There are 4 nested groupings, the coarsest first. Each group lies inside one group of the grouping before and may be the whole of it. The rows also spread widely along 14 directions, which tell nothing about the answers.
(in the rows, 128 means zero)
Known rows, each followed by its group in each grouping:
[ 82 185 113 124 109  55 153 142 129 134 143 141 112 114 120 106 170 146
 164  94 152  87 106 146 143 133  99 169 159 141  71  91 148 120 147  48
 109 149 154  99 144 101 142]  ranir ripom J_689 J_372
[148 143 114 126 143 148 103 127 118 119 140 114 151 126 106 109 118 131
 102 152 127 120 147 147 148  81  75 122 136 153 124 130  90 127 151 125
  90 127 109 141 101 126 149]  ranir ripom J_926 J_424
[127 177 106 171 160 123 152  82 133 124 136 114 106 105 116 101 101 178
 101 145 118 105 178 169 150  89 143 114 151  66 193 128  86 129 115 141
 118 125 134 126 112 112 109]  Tilep musit J_359 J_545
[108 200 104 111 101 109 120 128 138 156 141 142 119 132 153  77 147 115
 138 124 152 109 106 143 151 172 105 160 165 144 116 160 131 155  96  73
 123 129 147 118 112 108 122]  Tilep gubab J_638 J_649
[129 176 133 129 123 119  33 159 154 110 119 114 150 149  87 125 128 139
 132 146 148  96  82  94 103 138  75 141 146 136 125 137 126 158 140 105
 105 109 116  89 123 119 151]  ranir masob J_213 J_749
[120 153 119 130 107  76 109 117 156  75  88 145  83 139 136 172 122 184
 156 128 165 140  94 126 104 149 182 120 170  52 157 134 152 162 170 115
 131 125 137 119 164 128  89]  Tilep musit J_54 J_843
[128 140 123 120  97  93 137 125 163  85 111 120 118 127 151 139 169 139
 126 121 144 101 143 140 106 117 157 185 165 143 125  82 160 112  95 114
  88 152 154  94 145 104 152]  ranir masob J_497 J_266
[123 142 119  99 154 112  82 102 128 102 167  91 164 144 187 120 147 135
  90 131 139 176 129 121 165  96 129  99 143 151 116 173 109  93 200 119
 125 124 133 125  79 142 117]  dil fid J_99 J_654
[134 134 145 161 158 101 133 134 133 109 158 117 142  80 148 120  90 135
 132 158 114 116  91 114 103 121 118 117 147 119 125 143  91 136 130 166
 146  80 124  82 138 143 133]  Tilep musit J_58 J_583
[149 168 132  66  95  83  87 114 129 123 152 151 155 160 164 103 162 124
 114 107 138 118 102 155 131 161  69 175 137 192  56 180 117  91 143 110
  97 132  97 132 125 136 138]  dil Radug J_45 J_543
[127 161 111 133 115 129 150 148 133 132 131 142 116 114 129 103 146 133
 135 147 145 108 130 153 141 112 116 151 166 143 117 120 114 143 106 102
 104 126 145 109 129 110 130]  ranir ripom J_689 J_467
[151 162 118 133 158 104 138 121 148 110 135 134 108 102 163  84 107 151
 119 137 137  90 117 148  97 123 129 156 161 144 146 119 104 138  97 177
 131  87 141  98 143 116 117]  ranir masob J_497 J_297
[178 114 129 136  94 142 209 152 122 148 135 144 117  97 136 108 118 104
 162 147 104 139 115 134 149 141 108 141 129 128  96 148 115 124 111 142
 154 139  84 119 140 131 150]  dil gidek J_627 J_848
[171 197 125 133 104 148  97 136 135 166 130 165 109 147 113  97 141 145
 118 129 110 104 117 127 137 164 134 124 150  87 133 178  90 131 108 135
 137 103 103 105  96  93 100]  ranir Fose J_534 J_279
[118 135 110 147 133 111 146 124 156 107 125 107 109 128 144 116 139 153
 143 141 150 140 136 116 148 106 157 134 165 101 145 105 146 136 145 109
 138 145 155  87 119 112 122]  ranir Fose J_534 J_250
[195 139 114 127 103 163 150 142 134 155 127 146 122 136 149  76 116 110
 113 142 121 118 134 154 160 117  99 144 157 129 119 152  79 129 119 152
 154 131  99 129 105 103 124]  ranir ripom J_368 J_265
[143 162 110 122 137 152 153 115 123 145 144 136 111 123 130  98 142 144
 129 132 102 155 150 122 155 140 165 106 129 111 141 161 130 113 114 141
 145 128 105 128  94 117 106]  dil Radug J_45 J_6
[139 139 109 131 136 150 141 181 121 131 131 150 121 119  57 100 141 133
 170 154 140 118 107 119 125 113  72 138 131 163  74 115 134 155 131 106
 105 119 104 114 133 125 146]  ranir masob J_736 J_204
[105 136 118 142 152 109 135  83 147  87 128  74 130  90 156 133  94 133
 116 123 107 136 150 101 119 123 170 112 135 100 189  90 165 129 122 145
 138 144 139 124 117 123 155]  Tilep musit J_54 J_863
[142 122 126 164  97 144 140 146 151 126 127  90 140 126 128 126 125 121
 149 163 118 153 123  94 170 119 123 120 149  83 141 148 125 137 142 100
 163 157 112  86 110 124 145]  dil fid J_99 J_36
[131 148 103 127 127 133 165 135 127 134 134 125 112 107 132  93 122 123
 146 133 130 123 134 135 147 123 112 139 147 144 123 109 136 144 119 115
 130 134 130 125 122 111 140]  ranir ripom J_926 J_56
[ 71 191 118 123  92 131 155 128 122 168 164 127 121 103 144 111 183 104
 145 131 102 151 130 101 166 180 173 124 146 136 117 160 168 126  65  58
 110 129 161  94  86 112 136]  Tilep musit J_58 J_280
[151 183 110 146 144 115 141 103 149 134 150 127 130 126 142  65 134 156
 101 136 132  76 161 188 144  94  99 173 160 137 137 139  73 108  90 131
 117 129 126 101 116 104 123]  dil fid J_196 J_183
[124 178 120 109  92 105 126 158 124 120 113 167 104 124 103 146 174 145
 150 108 144 103 105 150 113 144 134 145 141 123  89 121 138 131 143  81
  93 137 117 136 145 109 125]  dil gidek J_950 J_570
[113 190  91  59 129 122  97  98 109 129 143 144 112 149 140  99 142 143
 128 124 145 169 119 126 153 164 107 116 133 173 121 185 153 145 144 103
  87 107 124 160 104 144 112]  ranir masob J_736 J_204
[117 195 135 115 116 101 115 115 111 147 157 119 146  97 160 120 141 125
  97 105  98  97 134 145 140 138 124 116 133 122 130 146  92 102 129 111
 115 120 126 131 107 114 141]  dil Radug J_45 J_6
[146 150 139 121  69 124 122 113 139 129 124 117 141 114 151 129 111  94
 120 130  92 122 117 113 128 178 115 144 137 116 142 155 137 132  85 124
 122 138 100 122 123 124 166]  Tilep musit J_58 J_280
[160  75 113 119 154 152 164 128 120  95 137 106 144 108 111 107  98 111
 140 148 111 165 134 103 136  96  88 121 111 172  99 106 154 120 152 164
 130 146  82 139 122 144 168]  ranir ripom J_689 J_467
[111 175  84 110 128 193 152 119 125 150 128 120 111 129  87  90 170 127
 130 133 108 152 193 126 166 134 158 123 120 146 153 121 183 131  72  87
  98 167 118 156  77 102 138]  dil Radug J_45 J_6
[181 105 140 130 116 124 141 108 143  98 118 109 137 116 109 126  89 131
 148 133  76 138 121  89 108 159 109 140 102 111 134 134 157 112 111 180
 156 149  46 117 143 139 167]  dil Radug J_45 J_6
[115 159 114 114 133 115 124 113 118 123 148 129 136 122 119 113 137 133
 120 121 129 129 136 144 143 120 100 124 135 144 105 136 127 116 150 102
  95 133 119 142 110 128 138]  Tilep musit J_58 J_583
[137 151 132 145  97  95 142 102 140 123 139 112 130 132 131 130 152 158
 121 140 110 128 145 128 162 117 135 139 154  86 138 151 110  92 125 113
 109 143 127  84 116 122 136]  ranir masob J_497 J_297
[120 141 128 137 103 117 148  93 147 109 124  85 134  92 160 129 111 104
 113 116  87 118 154 109 124 150 155 141 135 110 174  99 165 120  78 130
 126 157 126 119 119 111 175]  Tilep musit J_58 J_280
[154 163 142 134  99 131 148 130 108 147 154 151 141 108 113 132 170 144
 106 141  89 107 155 164 145 114 130 129 133 114 103 165  72  82 102 122
  89 124 100 116 112 121 133]  dil Radug J_45 J_6
[147 193 109 102 125 105  98 110 147 133 140 133 135 155 157  74 137 134
 108 119 153 101 121 168 143 136  81 170 150 164 117 160 104 120 126 114
 114 132 118 126 115 115 126]  dil gidek J_627 J_848
[122 135 146 119  95  93 122 117 130 100 130 126 131 102 148 168 123 127
 141 131 106 143  95 100 105 169 152 120 136 110 122 151 148 127 125 128
 117 117 116 114 141 143 147]  Tilep musit J_54 J_863
[119 177 104  98 129  84 147 115 122 143 150 135 122 126 134  67 123 132
 158 102 139 115 108 144 150 160  57 158 129 167  84 138 144 130 147  94
 137 146 104 137 135 128 139]  dil Radug J_45 J_543
[175 136 111 119 101 104 200 117 120 147 146 166 116 150 153  84 160 152
 125 120 146 128 157 204 190  91  96 158 158 122  73 157  72  79 167 115
 136 163 104 134 123 116 101]  dil Radug J_45 J_6
[169 103 144 172 143 139 111 147 141 108 129 122 141 130  74 146 130 147
 139 141  95 145 110  72 123 111 156  91 124  56 113 133 119  98 169 160
 169 134  74  88 102 114 125]  Tilep gubab J_638 J_649
[152 140 114 146 128 129 115 141 145 104 107 114 119 115 116 113  71 140
 148 169 146 113 102 128 120 120  76 136 154 117 160 127 110 189 134 137
 131 113 112 117 152 132 142]  ranir ripom J_926 J_56
[136 143 126 101  86 124  98 133 138 107 113 112 140 124 156 135 117 102
 126 138 127 134 106 108 124 152 108 141 147 149 134 136 146 151 120 116
 112 134 119 129 130 130 163]  ranir ripom J_689 J_372
[151 146 124 132 119 139 142 126 129 139 132 119 127 105 172 111 108  99
 102 104 102 125 135 124 141 131 154 102 143  96 146 120 111 118 144 150
 168 131 120 140  96  97 131]  Tilep musit J_58 J_280
[131 117 125 143 147  94 138 131 159  86 133 143 105 138 121 126 134 169
 179 154 153 161  83  96 109 141 158 140 156 114  97 145 161 138 142 139
 153 113 122  72 146 140  97]  Tilep musit J_54 J_843
[173 148 150 149  70 144 119  88 138 144 149 110 159 148 139 128 147 133
  84 169  68 147 161 116 184 131 138 129 146  79 159 210  78  76  81 140
 112 143  93  77  79 123 143]  ranir ripom J_689 J_467

New rows. What belongs after each?
[142 140 109  97 115 106 149  96 122 103 119 153  99 121 144 132 129 144
 136 112 127 149 127 138 122 157 156 127 135 114 127 145 153 125 133 140
 116 133 106 158 135 132 113]  Tilep gubab J_638 J_649
[140 134 113 140 115 153 156 133 130 152 149 110 136 132 129  94 144 116
 131 150 116 154 147 115 190 106 119 123 148 128 117 141 118 115 131 104
 142 151 124 103  80 110 139]  ranir ripom J_926 J_424
[170 130 127 121 133 141 104 135 143 125 132 111 144 140 118 102 125 114
 118 113 102 129 121  89 131 130 114 124 124 130 112 121 135 100 150 158
 155 137  89 115  94 105 151]  ranir masob J_497 J_297
[139  92 145 159 170 115 131 144 110  75 141  96 158  75  66 166 112 153
 132 148  93 117 129  97  97  61 103  96 106 120 107  78 114 103 175 159
  97 117  91 108 140 145 179]  ranir masob J_736 J_204
[161 182 133 116 132  82 124  65  95 139 160 138 124 114 145 116  88 174
  99 123  91 127 121 148 150 143  90  94 124  86 149 210  59 101 163 171
 118  86  85 137 123 151 113]  ranir masob J_213 J_749
[137 155  86 115 174 132 170 126 115 128 130 167  79 114 137  89 114 153
 135 109 157 137 134 165 133 110 151 100 147 123 118 115 122 144 176 148
 150 110 132 172 120 111  79]  Tilep musit J_54 J_863
[119 196 111 157 158 116 140 136 102 146 149 157 103 102  54 111 146 186
 140 131 117  87 138 158 139  98 113 110 138  98 115 125  86 122 141 104
  93 104 120 115 121 106 110]  ranir ripom J_926 J_56
[ 73 209 118 135  86 129 118 155 151 154 128  91 126  92 171 114 160  93
 120 125 131  84 135 110 140 150 160 148 174 129 174  93 150 163  59  58
 114 132 202  86 102  81 164]  ranir masob J_213 J_749
[124 184 120 119 140 130  91 100 123 132 156 122 147 117 134 106 137 131
  92 139 110 117 138 135 134 136 126 120 137 136 142 169 102 119  98 126
  92 108 123 127  90 125 130]  Tilep gubab J_638 J_649
[165 185 127 118 100 123  84 126 130 154 136 144 134 159 124 106 141 137
 108 112 116 110 116 134 159 141 102 125 149 101 113 171  84 106 158 117
 138 127  97 119  92  96 117]  ranir ripom J_926 J_56
[157 131 115  83 145  73  95  96 142  92 144 128 148 179 158  94 132 155
 120 109 162 151 110 147 147 114  69 153 138 163  75 160 121  90 213 132
 137 148  90 133 122 142 115]  dil Radug J_45 J_6
[145 164 126 129  90 135 172 154 144 152 134 148 120 110 136  93 176 110
 135 116 110  83 147 152 127 143 140 182 149 149  98 106 133 106  57 110
 126 151 123 102 121  86 148]  dil Radug J_45 J_6
[174 119 119 102  88 133  93  98 160 112 116 118 135 199 128 117 149 135
 127 124 124 178 132  90 165 152 124 143 137 110 116 167 165  98 154 123
 140 175  81 110  89 118 133]  ranir Fose J_534 J_279
[143 165 153 106  49 115 170 119  89 160 154 152 125  73 167 156 145 108
 123 134  58 131 118 123 139 186 147 116 130 113 120 194 100 107  70 132
  94  97 109 117 130 141 156]  ranir masob J_736 J_204
[135 162 121 140 127 125 119 148 142 131 125 124 124 123 115 106 116 139
 153 141 131 122 103 112 132 143 111 127 142 108 133 139 126 154 135 116
 155 126 109 106 127 120 127]  dil Radug J_45 J_6
[162 156 136 128 121 131  85 133 141 119 132 113 156 121 123 116 112 117
 111 129 102  96 115 121 110 136  89 140 126 134 125 143 104 121 120 142
 127 123  85 119 120 119 160]  dil fid J_196 J_183
[126 228 124 135 151 130  67 161 152 148 150 138 139 117 143  75 166 131
  81 128 143  37 126 160  99 111 126 163 176 167 129 113  71 129  74 123
  95  78 175  83  97  73 122]  ranir masob J_497 J_297
[119 167 132 122 102  77 161 129 125 116 133 171  83 117 144 161 184 173
 164 110 124 149  96 119 122 164 214 120 147  79 103 156 147 104 142 113
 133 117 128  93 142 120  86]  dil gidek J_950 J_570
[143 184 126 108  91  93 116 117 128 130 129 169 100 149 122 138 172 171
 134 117 125 127 114 136 134 160 152 134 151  98 109 176 119 105 133 115
 100 112 118 107 127 117  98]  ranir masob J_497 J_266
[163 146 110 122 159  79 168 101 107 105 153 178  99 126 125 108 124 204
 141 142 151 132 118 196 133  97  96 132 143 123  86 185  67 108 180 152
 108  95  95 131 160 158  77]  dil fid J_196 J_183
[132 140 143 114 105 103  83 127 124 102 129 117 144 112 156 161  90 120
 124 141 124 148  79 105 116 153 110  99 138 107 130 170 113 149 174 131
 128 102 110 137 135 153 139]  Tilep musit J_359 J_545
[103 206  99  91 155 116  35 126 157 114 132 135 132 168 118  80 137 138
 126 125 179 112  93 127 112 157  89 154 154 181 111 149 155 166 133  90
 104 110 137 128 107 116 114]  Tilep musit J_54 J_843
[158 104 125 162 113 144 174 150 135 133 131 113 143 101 113 107 118  99
 138 142 110 115 136 123 147 104 103 137 138 109 111 103 116 122 122 126
 152 161 101 115 116 109 165]  Tilep gubab J_638 J_649
[157 138 104  96 134 194 116 131 123 129 130 108 143 116 141  95 121  83
  93 129 105 133 163 124 136 117 122 123 127 182 140 109 139 129 102 150
 114 135 111 165  80 103 163]  ranir ripom J_926 J_56
[166 170 125 139 105 121 160 166 125 151 123 167 115 101  89  89 117 133
 155 132 124  61 108 173 113 139  57 168 139 133  91 124  89 149 103 121
 125 124  86 126 161 111 143]  dil Radug J_45 J_6
[144 141 113 128 140 130 145 127 142 125 137 124 123 127 129  86 135 126
 132 118 120 125 133 115 139 125 128 144 140 142 112 107 145 112 122 139
 147 143 116 106 108 100 138]  ranir ripom J_689 J_467
[105 187  95 111  46 142 161 124 145 175 115 115 107 141 165  92 165  89
 134 111 128 136 156 125 204 167 144 153 169 112 152 128 168 142  86  43
 137 191 157 125  88  79 147]  ranir ripom J_689 J_467
[132 149 118 125 172 122 133  94 100 117 158 109 138  80 160 112  73 132
  90 133 112 132 139 152 136  98 106  82 126 125 150 143  80 129 169 164
 123  96 119 168 112 145 130]  Tilep musit J_359 J_545
[117 167 125 133 147  75 116 109 114 124 166 106 156 108 135 107 122 146
 106 122 129  91 128 161 152  85  61 133 145 142 104 125  75 102 176 103
 100 123 131 116 117 125 151]  ranir ripom J_926 J_56
[145 137 137 115 113 130 134 123 124  99 132 132 135  93 116 137 125 135
 139 163  98 123 125 129  91 152 115 151 119 163 123 149 139 136  66 149
  77 112  90 122 155 155 160]  dil Radug J_45 J_543
[149 144 121 142  96 120 154  84 157 135 150  90 143 142 172  83 136 128
 106 163 114 137 164 130 186 118 114 168 164 125 160 165 109 106  75 124
 127 154 133  71  97 122 150]  ranir masob J_736 J_204
[143 145 119 131 151 154 141 120 104 139 152 112 143  95 106 104 112 120
 109 130  82 129 149 115 148 110 109  96 112 132 130 124 113 108 132 149
 123 125  95 140  94 118 155]  ranir ripom J_689 J_467
[137 170 112 131 152 125 147 131 117 138 143 165 108 108  76  90 121 151
 151 127 121 102 116 145 114 142  97 134 127 138  95 135 124 136 116 133
 115 108  97 134 131 121 123]  Tilep musit J_54 J_863
[147 142 108 136 152  95 171 114 130 116 143 134 109 122 139  94 111 164
 152 144 150 140 116 156 150 109 101 134 142 124 116 150 107 129 163 135
 141 125 111 117 145 142 111]  dil gidek J_627 J_848
[128 122 158  98 153  78  59  96 130  86 181  70 197 112 187 130 100 110
 102 145 103 153  78  67 111 141  75 123 119 191 106 175 122  99 154 166
 116  87 110  82 112 174 179]  ranir masob J_213 J_749
[121 152 117 112 123  98  97  79 145 100 134  84 144 152 156 127 144 149
  94 120 131 144 157 120 160 108 131 129 146 117 158 134 138  95 155 113
 105 155 135 115  94 121 143]  ranir masob J_213 J_749
[112 191 125 128 106  97 103 139 134 136 145 129 131 115 172 113 141 132
 117 149 152  96 106 154 141 125 110 148 181 141 129 151  82 150 119  89
 102  99 169  93 123 116 125]  ranir ripom J_926 J_424
[125 197 142 138  57  94  95 161 155 134  99 143 104 126 135 162 172 141
 135 105 122  82 100 111 111 168 183 141 173  58 144 119 128 132 113  88
 126 126 151  83 132  79 126]  ranir masob J_497 J_297
[163 160 133 122 104 123 121 168 138 132 120 162 109 118 111 120 142 129
 160 105 113 101  85 114  95 172 130 143 134 119  85 132 138 128 126 134
 154 117  87 112 141 103 125]  dil fid J_99 J_654
[146 156 123 148  94 101 129  84 156 118 120 114 119 168 114 122 144 181
 136 140 116 149 149 123 175 137 139 139 146  54 159 172 130 103 134 107
 138 173  95  91 116 123 115]  dil Radug J_45 J_543
[151 129 121 105 134 117 121 138 126  90 126 161 108 129 103 141 131 162
 171 145 132 161  85 111  98 153 130 124 124 138  88 170 151 138 148 144
 119 102  81 123 154 155 110]  dil fid J_196 J_183
[141 147 132 131 140 111 108 113 117 127 166 107 157 119 141 105  97 142
 119 178 126 144 103 121 156 116  58 113 140 142 127 199  73 135 150 139
 112  89 113  97 116 165 138]  ranir masob J_213 J_749
[ 79 190  92 137 169 124 120 134 129 108 130 117 114  85 145 107 105 146
 115 161 181  96 136 179 118  86 118 120 174 146 169 106 102 199 124  93
  81  93 191 146 136 128 117]  Tilep musit J_54 J_843
[107 157 130 138 135  93 126 129 139 123 152 119 136 112 117 108 138 126
 145 114 116 112 106 107 122 144 116 143 136 134  96 116 149 114 126 105
 132 129 123  91 119 114 148]  Tilep musit J_58 J_280
[161 148 121 123 170 172 100 130 123 133 144  93 156 110 124  98 100 101
  98 118  87 133 136  96 132 116 118  86  99 138 144 123 119 111 151 169
 157 126  83 149  77 112 157]  dil gidek J_627 J_848
[191 100 141  95  64 160 105 169 139  96  89 136 137 122 134 163 111  86
 136 149 113 136  93  98  88 161 111 141 132 150 113 137 144 155 112 161
 112 121  82 139 150 136 172]  ranir masob J_497 J_266
[143 156 115 119  93 155 122 170 120 135  95 149 111 112 117 143 123 102
 127 104 129 113 119 134 122 135 139  98 143  93 127 102 126 157 166 108
 135 134 115 174 119  93 129]  Tilep musit J_58 J_280
[172 114 101 121  86 154 172 117 131 124 110 134 107 146 141 116 134 135
 126 150 133 164 163 155 183 101 130 133 158 105 139 146 118 128 139 122
 124 165 110 145 113 121 121]  ranir ripom J_368 J_265
